The rows of a group lie close to one hidden flat surface of 10 dimensions, which passes through zero. Surfaces can cross.
Known rows, each followed by its group:
[ -4   9   3  -7   8  19   2  -1  18 -25 -12   2  14   1  25  12 -27  -4
 -12] | z_268
[ 30  -4  -1 -11  -1  -4 -10  -3  -4  -2   7  -3   7  -7   4  10   3   9
  22] | z_208
[ 15  18   2  12   4   7  34   2   1 -10  -2 -15  -7   2 -12  -6 -38 -23
 -11] | z_268
[ 25  24  21  -8 -21  -3  14   6  -9 -18  18   3  -7  -7  22  10  13  20
   2] | z_268
[ 23   4  14 -18 -23  23  -5  19 -31  17   7 -16  10   2 -12  -4  15 -15
  11] | z_268
[ -2  -5  16  10  -3 -23   1 -16   4  -7   3   5   3  -3  20  32   0   8
  -9] | z_789
[-13 -13   2  -3  13  -9 -47  -6  27 -11  -2   7  16 -10  -7  19  -3 -18
 -22] | z_268
[  4 -26  10 -27 -12   6 -14  27  -6  14 -23   5  -5  -3 -17   8  29 -35
  22] | z_268
[ -2   4   3   2 -21   0   7  13  -9 -11  13  13 -20 -12 -16 -16  36  -2
 -16] | z_208
[  7  18  -8 -12  11  -9 -10   5  19 -11 -18 -14 -11 -16  -3  21 -52 -22
  22] | z_208
[ 30 -36 -14  16  -7  17   8  -2 -18   6   4 -12   2   3 -24  -3   7 -34
   5] | z_789
[  9  -9  -4 -20  23 -23   7   4  30 -17 -16  11   4 -29 -13  -6   2  22
  19] | z_268
[  3  12  22  -1  -6  -2  25   4 -24   6  -2  -6   3  24  16   6   1 -11
 -18] | z_208
[-13  -9 -16   6  -1  -7  13 -11 -21  27 -25 -17 -11   9   1  -2 -32 -16
   2] | z_855
[-45  11   2 -11 -10   2   7  21   0  19 -13   2 -21   1 -10 -29  14  10
   1] | z_789
[-34 -20   5  11  -7   0   8   6  21  16  -7   8 -12  -7 -22  -5  21   7
  16] | z_208
[  3 -13  12 -25   9 -18 -20   3  12   0 -25 -13  22 -26 -20  16 -20 -22
  -1] | z_789
[-19  -5   4  13  -1 -12 -24  -7  -4  15   4  -6  -1  13 -12  13  -3 -27
 -13] | z_268
[-16  -8  19 -17   3   8  -7   0  15  -9  -9  23  40  -6  10   0  26  18
 -16] | z_208
[-34   5  32   3 -14  23 -14  12  10  15  10 -17  -8  21  18   6   9  15
   4] | z_855
[  6  15  -9  -2 -27 -14   2 -13 -24  -2   6  12   3 -27   8  -4  12  28
 -10] | z_855
[ 15  -5  27  -7  -1 -26  21   1 -26  12   2 -11 -14  12  20   3  21  27
   4] | z_855
[ 24 -51 -16  17   1   4  -4 -19  -7  -2   4   4  18  -4  -7  -4  27   3
  -3] | z_789
[ -3  14  16  -3 -38  14 -12  -6   3  -7   2   9  22 -26  10  36  -7  -7
   2] | z_789
[  5 -24   2  20  11 -23  30  -3  -7   4   3  -5 -24  13  -7  -7  10  -2
  -9] | z_789
[  7  -2   5   7   9  -8   4 -13  24   4  -1  -8  12  -9   1  25 -29  10
  32] | z_208
[-15 -21 -14  -6  16  -9 -14  -1  11 -12  -9  15   1  -5  -6 -15  18   0
 -20] | z_208
[-34  -6  11   6  -4   5 -10   8  15   7   3  -1 -17  12   5  -3  14   9
   4] | z_855
[-19 -25  -1  13  15   0  -7 -29  11   7 -13   1  28  10  21  14 -16   4
 -12] | z_789
[ -5 -33 -12  -3  12   3  -2   6  24 -11 -19  12 -16  -7   1   2  12   0
  14] | z_268
[  5 -18 -18 -20   8   2  21   6 -26  11 -29  15  13  12   1 -24  15  -8
  -1] | z_268
[ 24 -13  -3   9  -2  11 -10  -9  21 -23  22 -12  15 -34 -23  -7   2  17
  -1] | z_855
[  2   3  17  21   1  -9  -3   1  33  -8  24 -30 -26  -8 -19  18 -25  -1
  12] | z_268
[  7  -4   7 -16  18 -36  -8   5   9  -4  -4  -2 -12 -12 -10   2   7   7
   2] | z_789
[-16  24 -29 -24  -9   6  -7  25  -2 -11 -14   7 -27 -29 -28 -42   1  -2
 -13] | z_208
[ 24 -13 -15 -12   9   1 -27  -2 -12 -19   0  12  16  -1  -5  -4  11 -22
 -23] | z_789
[ -8   8  17  -8  12  20  13   4  10  19 -23 -27  11  18  16  19 -47  -9
  24] | z_268
[-39   1 -16  22   3  32 -16  -9  25  11  10   4  16   3 -14 -15  -9  15
  14] | z_855
[-14 -44 -13   0   0  18 -26 -15  10  11 -20   0  27 -14 -11   1   4 -12
  -4] | z_789
[  1  14  16  -2  13 -20  37   6  -1   3  -7 -13  -9   4  -3 -10 -13   3
 -11] | z_789
[ 30 -18   8  -5   8 -18  -4   9  24 -33  -3   3 -18 -18 -13  28  -1 -37
  -5] | z_208
[-24  14  -9 -32   7  -4 -13  15 -11   4 -32  25   2  16  18  -4   5 -17
  -4] | z_855
[ -2  34 -14  -4  -3  -4  -5 -12  15 -23  11  20  18 -40  -1  -8  -5  42
  -2] | z_208
[  0  28   1 -25   6 -14  17  20  -2  -6 -16  17 -10  -1  -1 -10   2  -6
   1] | z_855
[ 12 -23  -5   0   2   6 -32  -8  20 -24  12  20  21 -19   0   9  27   9
  -4] | z_208
[-35   9   7  12   0  34  -8  10  22  13   3  -6   4  21  -6  -1 -11  -8
  19] | z_855
[-18 -10  10 -15 -23  13 -28  12  -2  -3 -13 -10 -14  -6  10  10   2 -16
 -16] | z_855
[  7  -4 -21 -12  14 -31  26  -4 -18  14 -24  -9 -11 -13  -7 -23 -13  13
   4] | z_855

New rows. What belongs after each?
[  5  25  14 -28 -12  11  -2  12  -9  19   1  -9  18 -11   0  -5   2  21
  30] | z_268
[ 42   6  -5  -9  14 -18  19  -1 -17   1   7 -17  -4 -10  -2 -11 -13  18
  16] | z_208
[  6  10 -25  12  12  40  -5   2  23  -8  13  -5   5   0 -12 -22 -22  10
  24] | z_789
[  6  20   5 -33   5   7  20  13   0   2 -30   2  23  -8   0  -6 -18  -4
  11] | z_268
[  0 -14   8  14  -5   2  13  10  11 -14   3   0 -17   1 -23  -1  12 -30
 -21] | z_208
[  0 -22   1   7   5   3 -17  -8 -21  32   6 -22  17  23 -15  -6   3  -9
   2] | z_268
[-36  12 -17  24   2  19 -21 -14   6   0   5  -1   7  15  -2  -5 -30 -18
 -29] | z_268
[ 13 -25 -17 -10   5  25 -31  -3  -3 -19  -1  10  26  -3   6 -11  18  -8
 -23] | z_268
[ 11 -21  -5  10  -3   0  -4   4   1  12  11 -17 -14  -2 -22  -9  14   1
  15] | z_268
[  5 -37 -10   0  13  -1  -5  -1   5  -9 -17   4  -3   9  -3   5   6 -32
 -12] | z_268
[  6  26   8  -5   1 -10 -13  -9  -7  -1  17  -3  20 -12  -4  -4  -1  25
  -8] | z_268
[ 44   1  12   1  10 -12  23   6  -4 -11  13   6   1   8  -9  14   6 -20
  10] | z_855
[ 43 -13  16  -6   3 -15  21   4  -6  -9   8  -9 -11  -6   4   6  17  17
  17] | z_268
[ 13 -12 -26  19  24 -22  26 -21   2   6   1   3   3  -4 -19 -18 -13  14
   9] | z_855
[-26   7 -13  13 -18   3 -24  -4  -6  -3   7  17 -21   7  16  10   6  -8
 -15] | z_208
[ 29 -45 -12   8  36 -35  12 -19  -2  -7  -9   4   6  14   1  -3   6  -3
 -16] | z_268
[ -7  14  11 -22  -6  -9  13  19   2   5 -22   9  -2 -10 -18   7  -5 -23
   9] | z_268
[ 16  16   9 -29  -6  -2   3   9 -30  12 -10  -1  22  -3 -11  -4   6 -14
  -6] | z_268
[ 25   8  10   8 -14 -18  22   0 -16  -5   8   1 -19   0  -2  14   3 -14
   0] | z_855
[ 15 -27  -9  15  19  10 -12 -20 -33  24   9 -22  26  32  -5 -14  -1  -5
 -15] | z_268
[  0   5  -4 -13  -2 -22 -32  16  20  -6   9   9 -28 -24 -22   6  17   3
  24] | z_789
[-17  -6   3  19  -2  -9  10 -11  13  17  -4  -6  -6   4   0  20 -16   5
  24] | z_208
[  6  -8  -9 -14  24  -9   1  16  -7   8 -10 -13  -8   9 -24 -26  -2 -11
  -1] | z_789
[ 22   6  -4  11  14 -29  25 -10  -8  -6  15  -2  -3  -7 -12  -9  -2  12
 -13] | z_268
[ -4   6   9  -7   0  17 -18  -6   0   0  -1  -2  20  10  31  14  -5  13
  -3] | z_268
[  6   0 -20  -7 -12   8 -22  -6 -18  -2  -6  23  16  -6   8  13   3 -20
  -5] | z_855
[ -2 -10  15   4 -17  27 -13  17  19  -9   0 -17 -21   2   0  20  -8 -25
  14] | z_268
[  9  -7  -3  14  20 -30  28   6  10  -7  10  -5 -39   2 -16 -16  11  11
   4] | z_789
[ -4  14  -9   5 -16 -10  20  -3 -20  18  -2  -3 -17  -4  -6  -9  -6   7
  10] | z_855
[  1 -11  15   3   0  19  13   8 -12   0   2  -2  13  19  -5 -18  22 -17
 -31] | z_208
[  3 -10  15  16   9  -1   3 -15   8  -8   3 -20   3  10  17  19 -26  -5
 -21] | z_855
[ 33   8  32  12   0 -18  22   2   8 -27  25  -7  -7   2  10  21   6  -1
 -14] | z_855
[ 19 -19   4  12   7   8  17   3  -3 -11  17  -2  10   2 -23 -27  29   1
 -25] | z_208
[ -6  15 -25  -5  17 -12  16 -11  -9   2  -9  16  22 -10  -8 -33  -6  26
 -12] | z_268
[-19   8  15  19  -4   8  19   7  11  17  20  -5 -16  14  -9 -10  13  18
  23] | z_855
[ 27  18  18 -48  -6  -9 -16  20 -30  19 -10  -9  16  -9  -3  -2  10   4
  19] | z_789
[  3   0  41  -8 -14   7   8   5  -3  15  -3   0  27  18  27  35   9  -3
  15] | z_208
[ 11  13  11   2   1  -1  -4  -3  -7  26  26 -33   9  -5 -25 -12 -11  26
  23] | z_268
[-30  22  13  18 -19  23  38  -7  11   6  -7  -7   4  -2  13  -3 -23  24
   3] | z_789
[-14 -15   7  22 -15  30 -15  -3  13   8  12   0   6  17  -1  19   2 -24
   7] | z_208
[ 11 -20  24 -12  21  -4   2   7  31  -9 -24 -14   1   2  18  30 -22  -6
  25] | z_268
[ 16  -7   3  -2  23  -9  18  13  13  -4   4  -7  -6  -5 -25 -17   6  11
  13] | z_855
[  1  -8  -1  19   4  14  21   5  -3  -4  11 -12  -6  11 -28 -27   4 -14
 -24] | z_208
[ 12 -13 -22  21  -8  -9  -4  -1 -16  -5  22   0 -35   1 -12 -13  19  -5
  -8] | z_208
[  1  17  22  -4 -17  -3  26  -4   4 -21  -8   3  11 -27   1   8  -8  -1
 -26] | z_789
[ 23  10  -5 -11   1   1  16   8  -8   5   1   0  10 -12 -22 -15   2   9
  22] | z_855
[ 12 -49 -12  16  27   5 -11 -10  25 -14  -1  -8  -7   9   2   2  -4  -5
   3] | z_268
[ -7   5  -5 -12  -3  39 -55 -12  -9  -6  12   2  47   5  21  -5   2  17
 -24] | z_268
[ 23  -2 -10  22  -7  24 -11  -8   9   1  21 -18   3  -1 -12  10 -22  -9
  26] | z_208
[-14 -20  -7  -2  25 -27  -4  -6   6  -7 -13  10 -11   7  11  -7   9   8
 -22] | z_855
[  7  12  16  15  -9  -9  23   1  18 -17   6  -2 -32  -3  16  24 -12   0
   5] | z_268
[ -9  11  10  18   8  25  21 -18  -4   9  15  -7  45  18   8 -14 -12  23
 -17] | z_208
[ -1 -22   0   9  11  -3  23  -4   0  18   1 -13  -5   7  -6 -17   7  28
  21] | z_789
[ 16 -15 -23  33   5   9  -7 -12  -2  -6  22 -16 -16  10 -12  -7 -14 -17
 -11] | z_208
[ -7 -40 -22  15   0   9   1  -1 -25  25  -5   1 -12  26  -6 -18  28 -14
   3] | z_268
[ 30 -11  -9  -6  -8  11 -16   2   8 -21   6 -10   9 -40 -25  -4  -4  -4
  -4] | z_855
[ 15   1   9 -23  -8  12  15  19  -2 -19 -22  12   0  -6  11   8   0 -25
  -2] | z_268
[ 16  21  27 -16 -12  -5  -3   9  23 -26  11   1  -7 -29  22  25   3  27
  19] | z_268
[  6 -20 -17  -1  22 -38   4 -15  -8   2   0  25  10  -6   4 -16  36  40
  -5] | z_268
